Every row belongs to one group in each of 3 separate groupings. Each group adds its own fixed numbers to the row, and there is some noise. The rows also spread widely along 14 directions, which tell nothing about the answers.
In the rows, zero is written as 128.
Known rows, each followed by its group in each grouping:
[143 137 128  84 167 104 130 161 140 136 160 124 129 142 128 117 140 116
 150 106 142 151 115 131 165 107 137 109 107 118 113 117 112 116  95]
Z (2) (0)
[133 144 157 108 124 111 144 164  87 131 171 148 105 139 147  78 128 120
 144 106 130 116 140 162 155 100 112 137 110 126  88 124 112 175 152]
E (0) (3)
[140 188 113  93 138 123 188 182  93 123 119 117 140  90 107 124  88 128
 133 134 140  73 126 151 135 127 125 138 150 120  98 145 106  99 152]
E (1) (2)
[121 104 126  84 158  97 142 158 149 131 131 152 145 149 122 122 118 136
  94 103 172 133  82 142 165  69 124 136 143  85 127 148 117 138 149]
U (1) (3)
[ 68 142 132 111 168 131  63  75 156 134 155  96 130 185  99 146  91 123
 110 115 170 118 143 122 109 106  98 118 133  98 150 128 110 185 135]
U (3) (2)
[ 93 179 122  97 179 121 112 126 111 139 160 112 129 149 110 116 113 103
 134 115 142 104 141 120 125 119 121 115 122 132 109 123 106 141 113]
Z (2) (0)
[140 139 107 100 120 147 160 151 107 111 181  65 110 117  89 147  80 112
 207 130 136 107 126 163 137 172 126 104 143 126 113 123 100 102 135]
Z (0) (1)
[ 84 131 114 101 138 133 132 128 153 110 146 145 151 146 116 145 143 118
 126 111 141 130  99 120 157 107  99  91 136 116 124 134 143 130 108]
Z (3) (1)
[201 119  99 112  85 172 101 133 126  94 105 117 119 150 131 139  99 155
 110 132 126 148  95 107 138  92 129  81 114 131 137 153 147 110 129]
U (3) (3)
[121 139  99  90 202  90 193 118 112 128  96 155 123 156 120 120 143 136
  83 135 151 125 102 115 130  54 151 128 165 113  58 161  66 124 113]
E (0) (3)
[136 122  89  97 198 184 115 111 126 124 111 113 161 167  83  81  94 137
  87  75 145  93 106  70  92  79 148 101 151 107 139 181 113 104 110]
Z (3) (1)
[160 155 128 136 216 158 154 158 133 132 154 136 123 104  86 105 111  81
 141 112 149 137 136 124 100 168 139 119 128 106 130 101 106 102 109]
Z (0) (2)
[184 133 122 110 158 146 180 160 145 138 152 140 120 130 159 102 145 120
 138 123 125 120 145 140 134 117 136 102 121 139 102 123 113 126 118]
E (0) (2)
[122 106 120 126 125 171 114 108 163  97 134 142 151 154 112 147 119 124
 120 121 135 151  80 145 115 123 100  77 133  99 152 152 153 123 116]
U (0) (0)
[166 207 124 153 198 170 118 136 160 120 107 149 126  96 123 144 110 109
  67 151 138 124 155  65 117 148 114 112 106 145 125  81 159 102 102]
E (1) (0)
[141 120  78  46 169 119 119 150 125 157 130 125 140 184 134  97  92 145
  61  95 178 122  60 100 150  27 147 103 146 125 129 184 111 119 136]
Z (1) (2)
[142 141 116 125 136 135 144 148 120 108 108 154 131 118 107 145 109 119
 117 130 145 134  94 145 140 119 110 115 138 101 133 136 128 121 143]
U (2) (2)
[132 123 150  97 165 139 144 160 180 136 192 115 130 109 105 123  88 101
 148 110 166 112 107 162 124 139 120 154 127 103 141 127 149 111 133]
U (1) (2)
[130 133 117 111 168 143 156 140 139 120 152 110 128 131  96 120 116 122
 151 111 138 124 129 138 135 129 128 116 139 121 112 124 113 105 109]
E (1) (2)
[137 131 156 103 187 115 130 137 175 140 130 144 158 131 127 126 108 117
  97 124 163 106 102 163  92  98 133 157 127  73 125 169 120 138 136]
U (2) (3)
[ 90 150 115  88 137 154 135 126 171 113 172  85 158 142 113 147 113 136
 164 115 126  91 138 127 142 132 111  98 129 137 123 130 143 102 100]
E (1) (2)
[153 153 116  67 118 141 187 152 137 147 209 128 105 127 180 105 126  95
 153 145 126  95 111 169 113 110 132 121 117 182  77 158 142 114 119]
U (0) (2)
[139 133 118 133  87 174 118 100 147  95 165  88 107 136 126 169  83 136
 155 146 121  83 145 138 123 153 103  89 122 143 125 126 151 143 148]
Z (0) (1)
[ 85 123 128 117 133 173 143 156  78 101 168 108 156 131  56  70  99 119
 188  55 125  96 125 158 141 146 100 118 148  96 135 138 119 121 135]
E (1) (1)
[127  87 102 107 200 122 161 131 165 114 128 121 155 164  98 135 177 142
 171  81 129 145 143 111 178 117 145  82 139  93 119 103  82 114  82]
Z (2) (1)
[130 115 116  90 174  96  92 117 182 135 128 135 132 179 144 158 138 132
  80 137 168 181  90 126 151  74 132  93 119 104 119 131 115 143 103]
Z (1) (3)
[146 122 143 107 186 143 139 182 172 131 143 133 177 121 103 113 123 120
 148  82 150 134 110 144 148 134 123 117 125  73 161 124 127 101 114]
E (2) (2)
[124 170 104 109 182 146 176 153 108 133 132 171 140 122 138  83 148 104
 100 106 126  83 146 103 128 106 123 115 130 152  89 127 126 129 117]
Z (1) (1)
[178  98  90 116 170 166 192 147 165 128 175 126 106 136 134 115 149 102
 162 116 129 129 136 120 148 133 142  88 143 153 114 108 117 107 106]
Z (3) (1)
[122 148 132 120 158 105 107 114 135 134 154 101  98 152 124 142  95 133
 126 125 149  92 167 121 150 113 120 129 119 126 115 100 104 178 153]
Z (2) (0)
[108 107 114 106 102 103 165 111 132  85 139 122 100 140 102 181 127 146
 156 145 132 144  98 140 183 108 112 110 143 121  92 119 123 120 126]
U (0) (0)

New rows. What belongs after each?
[ 89  61 126  92 190 104 140 128 159 135 151 139 149 179  92 110 126 121
 117  84 180 152  73 176 139  75 128 133 162  56 133 163  90 150 138]
U (1) (3)
[184 128 157 145  87 119 121 147 137  93 116 153 100 100 141 149 111 145
 111 149 133 130 124 152 157 123 109 130  96 109 110 113 162 155 152]
Z (1) (1)
[112 125 130 120 118 130 122 168  52  92  90 151 160 132  66  91 101 138
 127  73 143 136  92 157 153 106 105 121 143  60 143 150 104 141 164]
U (1) (3)
[122 136  92 105 141 116 143 136  92 116 146  93  93 156  97 142  98 133
 155 124 145 133 116 126 178 102 125 111 152 136 100 113  85 129 136]
E (2) (3)
[117 164 120  99 137 163 113 153  73 111 173  90 125 129  79  76  89 117
 174  81 118  99 146 115 128 138 128 118 111 140 113 123 122 114 115]
Z (1) (3)
[149 135  94  85 122 142 135  86 145 128 178 110  86 173 170 138 116 123
 111 166 127 114 109 130 102  79 141  95 121 183  68 165 130 135 109]
Z (0) (3)
[107 147 136 136 139 142 167 139 149 103 136 164 150 123 136 139 154 115
 133 128 119 112 135 144 142 133  95 104 131 120 107 119 137 139 126]
E (0) (3)
[117  73 161 136 156 116 133 119 184  90 118 132 150 143  89 137 131 174
 135  85 134 112 126 130 176  96 114 139 133  60 136 126 133 144 130]
E (2) (0)
[133 151  87 100 152 129 128 129 159 130 119 121 133 152 140 165 112 140
  90 136 153 113 127 101 159  96 121  84 133 138 130 118 124 133 136]
Z (1) (2)
[194 117  91  96 141 128 128 149 107 122 125 101  94 163 121 119 113 161
 135 107 138 157 117  95 187  76 150  96 124 138 113 117 100 107 114]
E (2) (2)
[162 114 138 143 119 138 110  97  99 113 159 123  56 145 109 111  89 100
 122 153 142 150 109 175  83 111 128 133 126 123  91 154 113 170 142]
Z (3) (3)
[ 99 127 116 103 145 141 140 111 165 113 139 112 144 141 108 147  93 139
 103 131 149  92  96 138 125  99 111 120 154 114 118 163 142 118 135]
E (1) (0)
[175  95  95 103 128 136 161 135 152 107 105 194 130 155 165 125 168 136
  72 129 126 167  54 112 157  57 130  67 124 138 102 162 152 106 100]
Z (0) (0)
[162 134 127  91 148 167 123 176 136 134 198 113 125 131 130  92 106 107
 157  86 140 123 117 111 152 132 126 102  99 142 137 111 150 108 114]
Z (0) (1)
[110 112 119 131 149 152  76 108 169 117 128 121 149 165 105 155  87 130
  86 115 169 135  98 136 127 113 100  90 139  85 168 137 134 160 155]
Z (1) (3)
[ 86 141 162  90 144 118 129 178 125 150 191 143 153 130 126  80  98  98
 135  79 163  86 118 188 141 116  91 150 127  95 144 140 134 171 176]
U (1) (0)
[159  89 114 129 105 169 110 105 148  92 147 107 104 138  96 146  78 136
 124 134 142 137  78 149 116 119 121 107 133 113 128 154 157 114 130]
Z (1) (1)
[132 123  92 118 146 142 117 122 111 103  82 146 148 159 101 129 113 154
  89  99 138 124  94  97 150  76 122  86 142 100 140 153 118 128 132]
Z (2) (2)
[102 163 122 138 176 150 106 144 100 118  94 168 166 154 110  96 141 132
  92  79 138 125 153 101 153 112  94  90 126  97 140 105 114 166 132]
E (1) (1)
[147 152 135 106 159 115 140 142 173 137 102 128 156 143 157 139 110 162
  76 126 152  56 161 110 139  80 122 132 135 102 126 143 113 167 170]
E (3) (3)
[133 147 116 101 129 164 118 140 138 119 155 125 140 138 129 124  93 123
 116 113 137 100 104 115 128 113 113  97 119 134 137 148 154 120 132]
Z (0) (2)
[135 148  85 124 162 169 170 116 110 115 133 134 112 135 108 110 112 116
 115 123 126  96 140 106 117 117 126 108 149 154 104 127 121 115 129]
U (1) (0)
[101 109 121 100 122 104 139 117 131 122 172 110 117 172 128 144 133 120
 166 129 140 144 115 188 149 120 111  85 138 111 108 134  88 165 133]
Z (0) (0)
[148 105 115 128 125 150 157 102 112  98 133 130  92 137 106 119 101 130
 122 139 129 114 113 155 103 103 133 133 145 124  88 157 122 136 141]
U (1) (3)
[139 169 126 121 203 145 140 142 151 136 148  91 149 126 111 122 115 115
 159 114 133  81 208 128 107 170 139 115 123 111 123  93  82 136 127]
Z (1) (3)
[ 99 122 135 125 160 115  86  89 180 126 150 127 112 175 133 159 128 132
 101 132 158 145 148 128 149 107 100 107 117 113 131  96 129 185 129]
U (1) (0)
[100 106 168  99 127  86  91 138 129 110 132 137 153 165 115 105 144 158
 135  77 137 141 130 154 176  85 112 118  99  70 125 128 118 178 127]
Z (1) (0)
[ 87 112 134 123 166 145 116  98 169 116 187 101 115 151  89 141 102 116
 153 110 151 121 118 140 135 127 105 130 139 114 122 121 136 136 111]
E (2) (1)
[146 123 105 130 162 151 174 134 157 116 133 130 136 139 128 137 136 126
 141 123 124 109 137 137 141 121 127 100 146 125 111 126 109 124 126]
E (2) (3)
[180 124 107 131 138 165 130 152 117 115 127 131 105 134 121 104  92 136
 102 104 141 103 131  90 152  99 125 110 131 134 138 121 131 141 163]
Z (3) (3)
[177 145 135 121 157 172 125 152 119 114 145 130 127 103 100  92  92 110
 130 105 129 110 106 118 103 130 135 131 108 119 123 146 150  92 110]
Z (2) (1)
[178 112 128 102 140 128 177 156 184 131 158 144 123 136 172 131 146 134
 129 131 135 125 120 145 157 100 127 105 120 135 104 129 135 127 122]
E (0) (2)
[117 156 121  97 101 103 149 131  93 103 152 103  89 129 107 150 106 146
 165 133 127 108 140 123 178 114 117 130 121 142  86 104 115 131 135]
U (0) (2)
[116 136 112  98 158 149 148 149 149 134 161 140 160 162 151 102 152 122
 136  86 124  99 147 114 157 113 113  73 121 135 132 119 125 146 123]
Z (0) (0)
[ 98 111 103 133 143 124 163 107 163 107 139 136 111 143 115 175 107 136
 105 135 154  88 114 118 170 107  98 105 164 121 123 117 129 154 169]
Z (0) (0)
[137 137  95  81 124  87 177 144  85 117  95 155 126 154 142 124 143 152
 102 130 131 118 101 127 167  59 137  97 143 124  76 159  87 135 137]
Z (0) (0)
[114 151 128 131 159 153 134 118 101 130 148 146 123 145 118  89 107  99
 112 118 134 101 119 160  91 108 109 122 140 124 108 159 118 157 141]
E (2) (0)
[148  51 114 126 114 150 181 127 135  77 119 159 128 139  97 109 148 148
 142  93 114 132  83 139 156  89 127 105 150  99 109 162 138 117 119]
Z (3) (1)
[126  90  87 121 161 148 170 145 148 121 159 137 112 140  98 127 107 108
 121 105 161 129  85 133 168 112 116  98 167 123 137 121 126 118 152]
Z (1) (0)
[110 146 186  98 166 123 123 135 135 124 176 109 135 106  84  89  86 115
 152  99 145  79 142 166  85 129 129 189 109  90 109 151 137 130 121]
U (1) (2)
[202  83 120 123 116 151 126 121 172 106 113 114 116 150 128 150 103 162
 118 131 141 134 117 134 136  98 136 105 128 100 147 143 131 133 142]
U (3) (2)
[109 101 155  90 149  94 141 121 150 113 153 135 122 139 105 107 129 141
 128 105 140 118 107 153 138  79 136 153 120  97  88 157 132 136 109]
Z (1) (2)
[112 119 115 125 166 119 146 138 101 133 149 153  95 152 105 100 113 110
 106 108 165 148 105 151 156  93 107 125 153 113 112 119 101 165 154]
E (1) (2)
[137 156 115  89 132 108 144 143  94 114  97 142 128 133 116 119 113 154
  99 122 140 107 114 115 147  74 130 132 128 117  97 148 116 123 133]
U (1) (2)
[118 140 133 112 210 152 148 135 109 125 154 142 129 120  65  74 116  86
 134  91 145 139 113 132  88 130 137 147 133 105 112 136 116  94  90]
U (1) (2)
[132 156 105  86 161 103 143 146 147 136 119 133 143 158 159 141 143 152
 109 117 138  93 153  89 180  75 131 112 119 135 107 113 106 142 131]
U (2) (3)
[156 122 136  90 127 131 124 177 175 143 145 156 163 153 187 111 131 145
  97  95 147  99 135 137 173  81 110 109 105 117 148 127 149 168 166]
U (1) (3)
[133 117  83 143 164 160 155 122 143  92  95 155 134 136  93 145 139 140
 101 107 126 135 123  78 166 112 117  78 146 125 129 104 134 108 113]
Z (1) (2)
[135 136  88 113 125 159 119 109 134  96 128 113 111 148 105 158  93 144
 112 134 135 135  80  93 152  91 117  94 135 146 120 138 152  91 105]
E (2) (2)
[158 137 100 127 162 165 171 160  94 112 118 143 140 125 105  82 130 123
 137  92 114 101 148 116 130 125 138 102 137 126 111 127 104 116 130]
Z (1) (3)
